The rows come from 4 hidden closed curves, with some noise, and rows from the same curve form a group. Each curve winds through 6 dimensions. The rows are also pushed far along 4 directions, which tell nothing about the answers.
Known rows, each followed by its group:
[ -5  21  28  15   9 -23  10   0 -12 -11   2   9  -7  -6 -15 -13  28   6
   1   8 -13   2 -15] : K_437
[ 19  12  -3  13 -21  37 -16  24   1  13 -10 -15 -30  -8  17  22 -14   6
   2  -2   1   6 -16] : K_859
[ 15  14 -23  13 -29  15 -20   6  -5  42 -36  -5  -3  19  35  19  -7 -13
  -5  -5  -9  13   8] : K_898
[-19 -72  -8  27  27  24 -13 -21  -4 -12  18  -5  14 -30  10 -49 -36  15
   3  -5  24   5 -21] : K_859
[ -5 -12   4  42   9  37 -21  35  12  -8   7 -23 -56 -38  -4  12 -39  28
  12   7  12  10 -49] : K_437
[  8  63   0 -11 -18 -29  12   9   5   6 -15  12  20  26  11  26  36 -28
   0  30 -29  18  14] : K_437
[-26 -36  -5   2  18   7 -18 -10  -2 -21  -3  -5 -13 -17 -23 -14 -30  29
   7 -14  12  -1 -16] : K_437
[ 41  -5  25  13  -2  31  21  14   2  -8  44   1   0 -26  21 -17   4  -8
   4  19  12 -11 -14] : K_859
[-16  35 -14 -17  -2 -49   7 -23  -5  19 -30  18  27  33   2   3  26  -7
  -7 -14 -20  -8  25] : K_859
[ 40  -8  29  24   0  23  18   6  -8   4  23  -6  -4 -21  31 -31  12  -9
 -10  12   5   3 -13] : K_898
[ 37 -38  27   3  12  37  19  -5 -16 -17  34 -14   5 -26  27 -36  13 -15
 -19  11  12  20 -10] : K_441
[ -5 -17 -43 -18 -15  15 -17 -13  -6  26 -29  -5  12  21  13  34 -30 -14
  -7 -17  10  16  20] : K_441
[-29   5  13  -3  15 -24   6  10   1 -31  -1 -21 -27   3 -58  17   5  19
   8  -5  -1  15  -8] : K_441
[ 13  33  -1 -19 -20  12   5  13   8  -4  -4  -3   4   9   7  30  16 -18
  -3  18 -10  19   9] : K_441
[ -8  23  47   8  14 -10  25  34   9 -49  37 -11 -36 -19 -62  14  15  12
  10  19   6  10 -27] : K_437
[-30 -45 -41 -14   1  14 -26 -30 -13  13 -16  -6  31  13  15 -15 -26   2
  -8 -32  13   3   9] : K_441
[ 23  46 -10   3 -31  10  -2  22  12  33  -2  17  14  13  39  30  19 -28
   1  23 -15  -8   9] : K_859
[-12   6   0 -41  11 -35  10 -47  -9 -26 -15  37  43  10  -9 -27  26   1
  -1   2 -20 -10  30] : K_859
[ 31  11  10 -11 -14  17   9   6  -8   4   0  -8   3   7  20   7  21 -25
 -15  11  -6  21   9] : K_441
[ 11  14 -16   3  -9  -3   1 -11  -6  39 -17   9  15  14  39   2   6 -16
 -14 -10  -6  -5   9] : K_859
[ 37  16  26   9  -1  34  27  27  14 -12  46  -7  -4 -27  27  -2  20 -17
  -4  27   7   3 -20] : K_441
[ 35 -33  16   8   9  27  20 -10  -9   0  40   2  15 -22  28 -40   0  -7
  -5   0  19 -17  -7] : K_859
[ -2  10  -6  -6   0   4  -1  -2   9  -4 -13  15   5  -5   8  10  -5  -7
  -5  15  -5  12   3] : K_859
[ 11  24   7  38  -8  12  -7  29   0  27  -8  -3 -39 -11  11  26 -11   3
   0   3   1   3 -28] : K_437
[-46  23 -32  10 -11 -24 -25  10   6  16 -34 -21 -13  28 -26  34  -5  19
  18 -22  -8   5  -3] : K_898
[ 17  34  23  21   5  -9  19  16   8   3  10   5 -15 -14  12  -2  20   0
  -1  15 -10  -5 -17] : K_859
[ 32  20  26  -6  -2  -2  28   3  -2  -7  29   9  13  -6  10 -15  30 -11
   0  12  -3 -17   2] : K_859
[-42  27 -15  -1   3 -59  -1 -11 -11  12 -36  15   2  34 -48  33  -2   2
   6 -14  -6   9   8] : K_437
[  4  25 -23  10 -21  16  -9  23  13  38 -15 -17  -2  16  37  25  -8 -19
 -12  -3  -2  12  -1] : K_437
[ -5  65  17   1 -18 -17  24  23  10  -4  -5   2  -9  13 -30  37  23  -7
   3   8  -7  14  -2] : K_898
[ 45  41  17 -17 -24   5  13   1 -11  11 -12  12  19  14  41  -5  35 -37
 -24  23 -24  19  17] : K_441
[  4  43   7  16 -18  11  15  21   8   8  -2  -3  -9  -1   1  27  11  -8
   0   9   1  18 -13] : K_898
[ 32  27  23   8  -4  13  20  16   5  -8  16   2   7 -13  29  -5  25 -26
  -9  38 -11  23  -8] : K_437
[-24  -4  18  -1  14 -22  28 -15  -7 -22  13   0  11   0 -42 -16   7   7
  -2 -15  15   6   1] : K_898
[ -5 -25  30   9  22   6   6   6  -8 -42  37  -3 -22 -30 -42 -12  -3  23
  17   7  14  -9 -28] : K_437
[ 29  22  22 -14 -18  11  20   6 -14   1  15  10  22  10  15   4  37 -36
 -18  19  -5  18  11] : K_437
[  6 -44  -6 -14  18  11  10 -41 -10 -21  26   6  38 -14  18 -46   6   6
   7  -6   9 -17   5] : K_898
[ 34  -7   5  -2  -5  23  19   0  -7  14  27 -12  15   1  36  -3  27 -27
 -14   3   6   5   5] : K_441
[  4  51  -3 -18 -26 -16   1  16   0  10 -31  -5 -10  30 -11  43  17 -15
  -6   4 -18  20  16] : K_441
[  4  10 -28   5 -13   1 -11  15  13  26 -19  -9 -27  12  -6  47 -38   7
  14  -9   8 -10   2] : K_898
[-38  29   2 -23  10 -63  16 -13  -1 -13  -7   4   7  29 -55   7  23  15
   8 -25  -7 -18  15] : K_859
[-17  -6 -32 -10  -7 -15 -12 -36 -11  17 -41  11  32  23  14  -6  -7  -4
  -3 -16  -8  11  23] : K_898
[ 37  35  29  -9  -7   9  15   1   0 -20   4  18  -5 -18  18  -8  32  -1
   0  27 -22  -4  -3] : K_859
[ 13 -15  27  -8  23   7  27  -8   0 -45  28  -2   5 -25 -11 -25  15  -2
  -3  20   3  16  -7] : K_441
[-36  -4 -35   3   7 -30 -20 -10  -1  20 -18  -5   5  22 -12   9 -17  16
  14 -27   2 -17   0] : K_437
[ -7  41   7  11   5 -17   4  23  24 -28  -2 -15 -22  -7 -21  19  15  14
  24  30 -22  12 -15] : K_898
[-18  12 -23  11  -5  -8 -17  -2  -1  24 -28  -3   2  13  16   6 -11   2
  -3 -11  -6   7  -5] : K_441
[-14   3  -3  43  -1  25 -13  27   9   7   0 -27 -33 -18   1  13 -16  18
  10  -1   8  17 -38] : K_898
[  6 -25 -27  -8 -10  20  -5   0  -5  31   9  -8  15  16  17  18 -26 -19
  -9 -20  25  -5  10] : K_437
[ 13  53 -12   5 -38  -7  -7  24   3  40 -31  -5 -14  31   8  46   7 -13
   1  -2 -15   4  12] : K_898
[-16 -40 -17  -4  11 -11  -5 -36 -18   6   3 -10  39  14  14 -45  11   2
  -3 -25   4  -6  13] : K_898
[-27  17  30  14  28 -29  12  10  12 -34  23  -1 -17 -19 -33 -29   4  30
  10   0  -1 -17 -32] : K_441

New rows, each followed by its group:
[-33  39   0 -25  -3 -43   4   6   1 -22 -19 -12 -12  30 -60  37  26   9
  11  -6 -17  14  13] : K_441
[-15  29 -22 -11 -17 -28  -7 -10   4   3 -25  16  26  26  -9  15   4  -4
  17   7 -16  -1  20] : K_859
[-20  46   0  -3  -2 -37  13  23  11  -2  -6 -19 -20  25 -45  47  23   2
  11  -4  -9   5   1] : K_441
[ 10  25 -14   7 -12  12 -10  21  11  12 -29  -6 -38  -1  -2  53 -26   3
   7  11  -4  16  -9] : K_441
[-33 -13   5   5  30 -35  14   0  10 -29  26 -19 -13  -4 -55  -8  -4  32
  24 -16  13 -22 -13] : K_898
[ 29  56  43 -12  -5  -1  29  25  17 -32  20   5 -21 -17  -8   2  33   2
   0  26 -18  -7  -8] : K_437
[-45 -18 -15   1  14 -10  -7   3   5   7  -3  -8  -9   6 -28  15 -21  10
  -7 -28  18  -1  -4] : K_859
[ 20  33  27  15 -18  33   5  23   2 -20  16  -5 -13 -21  11  -1  35   4
   9  22 -12  11 -24] : K_898
[-29 -41 -32   0  -1  14 -23 -13  -3  22   4   4  31   8  15  -9 -19  -6
  -3 -20  18  -8   7] : K_859
[-12  13  10  -4  23 -33  10 -22  -3 -32  -4   6   4  -8 -17 -16  35  20
  18  11 -24  -1  -4] : K_441
[-19  17  41  -3  27 -22  30  12  16 -44  33   6  -6 -20 -35 -14  33   4
  -6  17  -2   3 -12] : K_859
[ 23  27   0  -4 -36  34  -8  17  -2  11  -1 -10   5   8  28  15  26 -15
   0   8 -11  11   3] : K_898
[ 51 -28  -5   4  -4  31   7  -7  -3  21  15  -1  10  -9  49 -14 -13 -18
  -6   6  12  -9   7] : K_898
[ 18  43 -20  -1 -44  32  -9   8  -3  37 -21   9   9  16  37  38  13 -14
   0  -4  -7   1   5] : K_898
[-31  30 -10 -23   5 -49  -9 -20  -3 -20 -38  15  -6  18 -42  14   7  28
  18  -9 -24 -10  10] : K_441
[-20 -43 -30 -20  -9  13 -19 -47 -29   8 -14   2  50  19  19 -35   8   1
  -5 -36   4  -1  20] : K_898
[ -7  18 -17  20 -14   3 -15  35  14  23  -3 -30 -33  13  -8  42 -15   9
  16  -9   4  -4 -13] : K_898
[-14  -2 -18  -6  -8  14  -8  10   6  25  -5   3   5   9  14  26 -10 -17
 -18 -10  10   5   7] : K_859
[ -2  -3  31  -5   7 -14  27 -12 -11 -27  16   1  11  -2 -30 -27  22   1
  -4  -4   5   7   5] : K_898
[ -5  15  -7 -17 -19   2  -3   0  -1  12   4  10  35  20  19   1  32 -22
  -8   4 -11  -3  17] : K_859
[-16 -40  -9  34  23   6  -8  -4   4  -8   6 -10 -24 -26 -22 -11 -53  32
  22 -10  25  -7 -29] : K_859
[ 22   2 -32  -2 -24  22  -7   9   2  43   1 -13   7  20  35  30 -10 -18
   1 -11  10 -13  12] : K_898
[-18  43  33  19  20 -16  14  36  30 -42   6  -1 -44 -28 -45  23   3  19
  11  35 -10  18 -31] : K_859
[ 33  36  10  -2 -16  10   5   4  -2   4   0  10  18   0  48 -10  39 -21
  -6  28 -25   7   1] : K_437
[ -6 -31   3  28  20  10  -3   8  -3  11  11 -13 -25 -18   1 -17 -43  14
  -9 -22  26  -6 -29] : K_441
[-45  -4 -28  12  -9   4 -29  21  12  17  -8 -10 -11  13 -21  34 -24  10
  10 -15  12  -3  -7] : K_859
[ 16  31 -10 -17 -32   8 -10  14  -6  14  -6  11  -2  19   1  47   6 -15
  11   8  -8  -6  10] : K_437
[-12   2 -22   8 -12  30 -21  28  17  29  -8   5 -18  -4  16  45 -28  -9
 -10   0  11   1  -6] : K_859
[ 30  -1 -23  -5 -30  41   0  14   2  36   7 -16  13  15  39  28  -8 -31
  -9  -3  15   8  14] : K_898
[ -1 -28  14 -26  17 -15  29 -31 -12 -31  34  -2  46   5 -11 -47  30  -8
  -5  -7   9  -3  18] : K_898
[ 48 -43   8  14  -4  62  -4  12   0  -2  26 -21 -11 -29  41 -19 -20 -10
  -4  16  14  11 -11] : K_898
[-15  20 -12  20  -5  -6 -13  25   7  28 -18  -9 -33   7  -7  26 -36  11
  -1 -20   8  -7 -18] : K_441
[  9  55  13  -1 -12 -21  13   0   5 -11 -21  11   5   5   1   6  33  -6
   6  27 -31  19   6] : K_898
[ 25  26  -3 -26 -21   1   8 -28  -9   2 -19  28  36  11  28  -6  28 -13
   0  10 -20  -2  27] : K_898
[ -8 -73  -7  21  36   6  -1 -24 -15  -6  29  -2  11 -24   1 -35 -35  10
   6 -10  31  -8 -21] : K_437
[ -2  74  17  10  -9 -32  13  33  23  -3   1  12 -19   4 -20  33  28   3
  19  27 -24 -13  -9] : K_859
[ 53 -15  25  17 -14  65  -1  23 -12   0  35   0 -17 -32  35   0  -1 -15
  -3  22  12   4 -25] : K_437
[  2  28 -11 -15 -19  13  -7  14  12  22  -8  22  11   8  26  34  12 -25
 -14  13  -8   0  14] : K_859
[ 29 -21 -31  12  -5  33 -12 -19  -9  35 -16   1  11  -6  66   2  -8 -13
  -5   1   0   5   1] : K_441
[ 16  60  -1  -3 -34 -12  -2   7 -13  32 -28  18  10  29  23  28  38 -25
  -8   9 -27   6  14] : K_437
[ 37  -3  26   6  -2  30   3   0  -8  -7  11  11   7 -26  49 -48   1  -9
 -21  15  -3   4 -15] : K_441
[-36  14   4 -29   7 -41  -5 -24  -8 -26 -16  17  22  14 -28 -29   6  18
  -1 -15 -14 -11   9] : K_441
[  8 -15  50   2  20  -4  31 -12 -13 -46  33   1   6 -23 -26 -53  29   7
  -5   8   4   9  -8] : K_898
[  7  16  -1   2 -10  28  -5  26  18  15   6  13  -8 -13  25  30   0 -17
 -11  17   1   1  -5] : K_859
[-21 -18   4  -6  28 -37  20 -27 -11 -12  10  -6  23   9 -19 -29  20   1
  -7 -15   3   2   8] : K_441
[-44  40 -10 -11  -6 -44  -9  -4   8 -12 -28   7  12  25 -34  15  21  11
  14   2 -25   5  10] : K_859
[-54  27 -12 -13   5 -59  -3 -14   8 -27 -23  12  18  24 -55   6  11  19
  26   2 -18  -1  13] : K_859
[ 44 -14  11   7   1  37  -2  -8  -9  -3   5   9  -5 -29  46 -23  -1  -1
  -4  16  -5  -1 -13] : K_441
[  6 -39 -32   1 -20  40 -19  -6  -6  25   4  -5  22   7  25   3 -34 -11
   2 -12  23  -1   9] : K_859
[-23  12 -10  31  -5  14  -4  20   8  12  -8 -16 -27  -6 -16  31 -25  13
   8 -12  17  16 -26] : K_898
[ 13 -10  23 -30  11  -8  18 -27 -17 -33  22  10  25  -5  -5 -39  35   2
  -3  -1  -7 -14  11] : K_441
[ 53  16 -13  12 -15  36   1  -2  -1  32 -10   6   8  -8  75  11  16 -25
  -5  24 -15  10   0] : K_441
